The groups are shells around one centre, one inside the other: the same stretched ball of 7 dimensions in 6 sizes.
(in the rows, 128 means zero)
Known rows, each followed by its group:
[123 169 186 113 167 153 149  70 111 166 145  83 107 154 158 212 102 168
 117 168 133]
J
[ 89 119  95  98  98 115 125 202  91 132 141 142 123 127 119 113  75 105
 166  51 131]
D
[133 166 109  92 131 143 122 141 105 169 157 149 135 134 134 100  88 145
 114  96 129]
Z
[ 97 105 133 108 110 122 132 129 133 107 117 130 128  99 145 155 148 145
 110 124 134]
Z
[131 186 146 109 180 159 105  81 125 177 157 119 138 144 171 149 102 168
  87 161 127]
J
[107 172 170 102 151 146 174  79  84 175 161  84 104 154 150 191  84 152
 144 121 139]
D
[ 70 107  86  96 133  99 101 110 137 108 137 151 147  97 124 119 133 124
 106 121 137]
K
[ 83 120 129  91 154 112 137  38 140 121 137 120 139 106 139 166 155 156
  93 165 142]
D
[ 80 147 134 111 135 116 154  78 100 142 161 114 110 116 119 164 107 131
 118 115 146]
V
[ 85  83 126  99 106  91 134 155 116  97 117 125 101 126  78 183 102 114
 157 120 135]
U
[ 97 117 108  90  94  96 156 184  73 136 150 134  90 145  54 145  49  98
 185  61 138]
J
[ 89 131 178 142 124 120 151 102 112 118 135  95  84 114 116 222 119 135
 112 146 142]
Z
[126 143 175 112 126 150 164  74 128 138 129 109 120 105 167 178 160 179
  84 151 137]
K
[ 83  90 121  82 126  97 146  76 137 101 121 129 131 102 113 164 154 145
 115 146 141]
U
[ 60 114 156 126 141 107 138  82 121 107 133  94 105 113 129 215 126 128
 123 150 143]
Z
[113 105  93  95  86 108 121 185 119 114 128 168 125 103  94 102 113 123
 124  82 131]
U
[ 70 122 176 108 154 127 163  49 121 123 128  73 118 124 173 226 143 156
 129 161 142]
K
[134 173 168 109 165 158 135  65 126 166 146 107 126 136 168 176 123 177
  87 169 131]
Z
[ 87 109 136 118 101 118 134 176 105 114 125 119 107 119 126 168 102 118
 150  92 133]
U
[148 131 132  87  95 131 158 155 106 144 133 145 111 125 101 129 107 151
 125 101 131]
V
[ 96 135 114  68 158 147 121 115 121 154 133 115 171 141 212 124 118 157
 146 110 125]
J
[ 94 176 151 135 153 124 135  71 101 156 173 111  95 126 105 181  88 132
  94 140 144]
K
[ 74  91 113 118  89  94 129 161 117  91 125 141 108  93  93 151 122 109
 128  95 139]
V
[ 89 117 157  96 151 114 152  62 124 124 130  96 113 131 126 209 128 150
 127 166 140]
V
[ 72 131 135 134  95 111 153 161  82 125 151 116  88 112 103 166  85 102
 146  68 143]
K
[120 126 109  72  97 125 160 180  84 151 141 138 120 142 112 115  77 129
 173  59 131]
D
[114 139 118  82 121 117 157 121  94 152 154 133 113 136  95 136  86 134
 142  98 138]
V
[100  73  96  75  92 107 129 158 140  93 103 156 148  94 132 114 155 140
 128 102 130]
J
[ 76 122 151 103 144 123 153  61 124 123 133  99 127 112 160 188 145 152
 115 146 141]
Z
[ 97 112 131  70 140 134 149  85 131 130 121 114 156 120 186 149 153 167
 129 132 132]
J
[125 162 122 103 116 135 136 180  79 169 160 133 106 151 107 128  50 122
 154  71 130]
D
[106 101 139  91 102 100 162 148  98 119 127 119  89 138  68 185  89 124
 164 112 137]
D
[ 98 133 129  85 165 134 114  95 130 143 133 113 148 140 171 157 116 154
 128 147 128]
V
[114 127  79  79 120 115 103 181 109 143 143 162 138 136 103  93  75 119
 145  83 126]
K
[141 135 186 131 104 141 161 111 125 125 122 117  91 105 122 195 146 168
  83 154 136]
D
[149 129 122  84 114 138 124 163 124 142 124 151 132 131 126 120 111 156
 119 117 123]
U
[ 95 143 189 140 144 128 153  56 123 125 138  89  91 112 130 230 137 154
  88 176 143]
V
[ 91  73  93  79  78  97 138 188 116  96 112 152 129 106 103 120 121 117
 159  73 132]
U
[144 112  93  51 103 124 141 166 115 142 126 162 143 133 112  91 107 150
 145  91 125]
J
[100 115 130 109 124 109 120 142 118 119 130 128 108 128  97 171  98 126
 131 130 133]
U
[ 90 148 159 115 160 147 132  67 129 140 137  97 137 117 196 180 143 163
  99 153 134]
V
[ 69  85 112 115  77  88 139 196  97  94 125 134  95 109  78 158  93  93
 165  68 139]
U
[110 157 156  82 188 148 139  29 130 163 144  94 145 145 184 181 130 180
 108 180 133]
K
[ 64 101 117  85 125 106 144 138 101 120 131 109 126 134 134 165  97 117
 177  93 136]
V
[106 209 169 124 186 164 136  56  96 193 178  85 119 152 182 181  83 158
 105 143 136]
D
[127 100 162  93  89 132 173 160 111 119 106 112 107 126 134 180 128 155
 151 110 130]
J
[ 91 117  95  98  86 101 144 180  87 127 149 150 108 116  78 116  80 103
 154  54 139]
U
[148 148 136  91 122 137 143 124 114 154 141 140 117 132 112 136 107 159
 108 127 131]
Z
[107 111 157 124 123 126 120 127 140 107 112 119 115 109 139 188 141 149
 101 156 130]
K
[ 81 125 183 116 136 113 180  65 102 125 137  77  83 132 110 241 113 140
 139 153 146]
K
[118 113 137 105 120 130 117 148 135 118 114 132 128 118 142 156 130 150
 114 135 126]
U
[104 102 101  64 130 114 129 111 134 122 123 143 151 119 135 124 136 150
 128 126 131]
Z
[ 79 120 134 114 102 124 152 144 102 122 135 117 118 105 149 153 121 127
 138  82 138]
J
[ 82  91 175 122  95  95 183 116 102  95 119  93  69 116  75 238 119 125
 148 132 146]
D
[105 147 136 140  94 113 139 175  84 137 157 134  75 120  66 159  67 105
 128  82 140]
J
[120 113 123 115  89 101 136 149 118 112 134 156  93 102  53 146 113 126
 103 117 138]
D
[ 72 132 142 108 112 115 176 119  79 137 153 100  98 126 119 176  91 118
 160  80 145]
K
[122 177 121  92 141 151 134 141  87 184 165 126 131 150 153 116  68 141
 140  83 130]
Z
[119 134 165 132  99 127 150 158 101 129 133 117  82 124  99 188  97 132
 126 114 135]
V
[112  89 129  75 116 112 145 109 138 107 109 133 132 113 121 159 150 156
 123 144 133]
Z

New rows. What belongs after each?
[141 172 129  98 125 151 137 154  92 177 157 135 120 145 135 119  75 146
 129  89 128]
Z
[ 94 108 140 107 101 124 146 163 108 116 120 116 115 118 142 166 116 132
 149  95 133]
V
[ 87 159 127  83 184 141 125  53 121 163 154 105 156 141 189 150 115 158
 120 144 134]
V
[133 179 193 117 137 159 186  80  89 175 155  86  93 142 149 199 103 168
 117 132 139]
K
[ 91 157 174 121 148 128 169  48 103 147 156  89  96 124 129 209 116 149
 108 149 146]
V
[127 113 115  76 122 133 122 146 132 131 118 144 148 125 149 122 128 156
 125 121 124]
Z
[114 193 168 131 144 151 157  86  87 177 173 101  97 134 140 175  86 147
 105 119 141]
V
[ 91 124 117 104  84 107 162 190  70 136 150 129  91 131  80 142  61 100
 177  47 139]
D
[136 173 111  70 163 162 112 122 114 186 153 135 164 154 189  97  91 165
 125 111 121]
D
[ 93  72 101  77 112 105 112 150 147  91 100 147 150 106 136 134 148 139
 132 125 127]
D
[ 55  65  85  81 105  82 123 152 124  85 116 141 136 104 107 137 125 107
 158  93 137]
U
[146 154 175 118 119 156 148 143 109 153 131 112 103 136 146 177 107 162
 116 129 128]
D
[115 164 100  81 143 153 115 145 105 174 155 139 159 138 184  88  91 146
 133  80 125]
D
[142 120 144  95  81 138 161 195  98 137 120 131 106 132 121 145 100 145
 152  82 127]
K
[141 146 173  96 133 159 158 102 121 152 125 105 125 133 176 174 135 181
 112 145 128]
U
[120 145 126  88 117 140 145 168  88 161 145 124 121 148 138 132  75 135
 161  77 129]
Z
[128 165 165 106 128 146 173 100  92 166 153 105 101 138 133 172  99 157
 124 118 138]
Z
[ 97 183 159 103 201 159 123  39 119 177 159  84 144 152 206 182 108 169
 108 167 132]
K
[ 94 129 145  94 130 139 156 103 113 137 132 105 136 120 181 160 134 155
 132 113 135]
D
[ 99 123 165 131 131 118 134  87 133 111 127 112 101 107 116 205 139 147
  90 168 139]
Z
[115 182 141 114 148 150 142  70 110 169 167 124 129 114 161 134 121 160
  80 125 139]
K
[ 83  91 112 103  79 110 141 197 104 105 120 136 118 107 123 135 111 113
 160  62 133]
J
[131 107 123  91 110 123 125 132 144 114 114 152 134 104 123 133 148 158
  96 139 129]
V
[ 77  94  86  84 105 102 122 160 117 110 128 149 141 108 123 113 116 117
 146  81 134]
V
[ 60 117 135 107 160 102 133  28 138 111 140 109 128 102 131 190 151 143
  93 172 146]
K
[121  82 150 106  81 100 161 132 131  89 106 137  92  96  70 183 149 145
 110 141 139]
U
[ 92  78 171 141  63  89 170 164 108  76 109 115  56  97  49 227 123 114
 135 119 144]
J
[125  80 132  85  68 103 169 186 106 104 108 139  95 121  71 160 112 131
 160  93 133]
D
[101 144 108 100 126 113 124 162  88 151 158 135 108 147  87 137  53 110
 155  86 133]
K
[ 98 146 135  93 174 144 111  77 134 148 137 110 153 134 191 158 127 162
 111 156 128]
V
[ 78  97  73  63 120 103 119 158 113 122 132 147 153 126 130 102 102 118
 165  78 131]
U
[ 97  99 172 141  85 107 156 153 112  93 115 110  72 105  85 218 122 125
 126 126 140]
D
[ 99 111  71  59 112 106 131 151 108 135 142 160 148 123 110  85  99 125
 151  73 133]
K
[110 129 127 102 108 113 152 111 112 130 144 139 110 107  94 143 120 139
 108 114 141]
Z
[108 105 118 113  81  98 141 168 109 108 132 152  94 103  60 144 106 116
 123  95 139]
Z
[ 99 100 148 105 123 115 130 145 122 110 113 111 109 134 120 196 110 135
 147 139 130]
J
[142 179 159 117 164 166 112  88 133 167 145 120 135 131 180 154 124 177
  73 165 126]
K
[ 60  73 100  87 100  70 148 130 110  90 129 135 107 109  58 162 110 102
 157 102 145]
U
[122 110  94  71 108 118 122 175 117 132 126 156 138 130 114 105 100 135
 145  92 126]
Z
[125 186 153 126 133 156 145 105 100 171 164 121 114 120 154 142 105 154
  91 111 136]
U
[ 85 137 115  78 144 120 148  98  99 151 153 116 133 138 138 142  95 135
 151 102 138]
Z
[129 138 164 110 126 155 136 143 120 142 121 110 123 131 174 171 122 163
 122 130 125]
K
[ 89 195 170 125 187 146 141  43  95 180 177  79 107 152 156 202  80 147
 114 152 141]
J
[ 88  74 118  95  57  84 179 182  91  94 121 137  87 105  55 157 106 106
 169  64 143]
J
[ 83 113  98  90 111 114 129 154 109 124 136 139 137 114 135 118 109 122
 144  79 134]
Z
[155 144 128  98 118 141 124 124 135 143 133 158 131 110 125 116 135 167
  75 138 128]
K
[135 118 166 105 127 139 139  89 151 117 109 123 125 106 149 179 169 180
  79 177 131]
D
[141 173 131 105 154 153 112  82 136 163 151 144 143 116 158 119 131 173
  62 152 130]
K
[138 158 161 116 134 140 141 103 116 152 144 121 103 130 116 173 109 158
  95 149 134]
Z
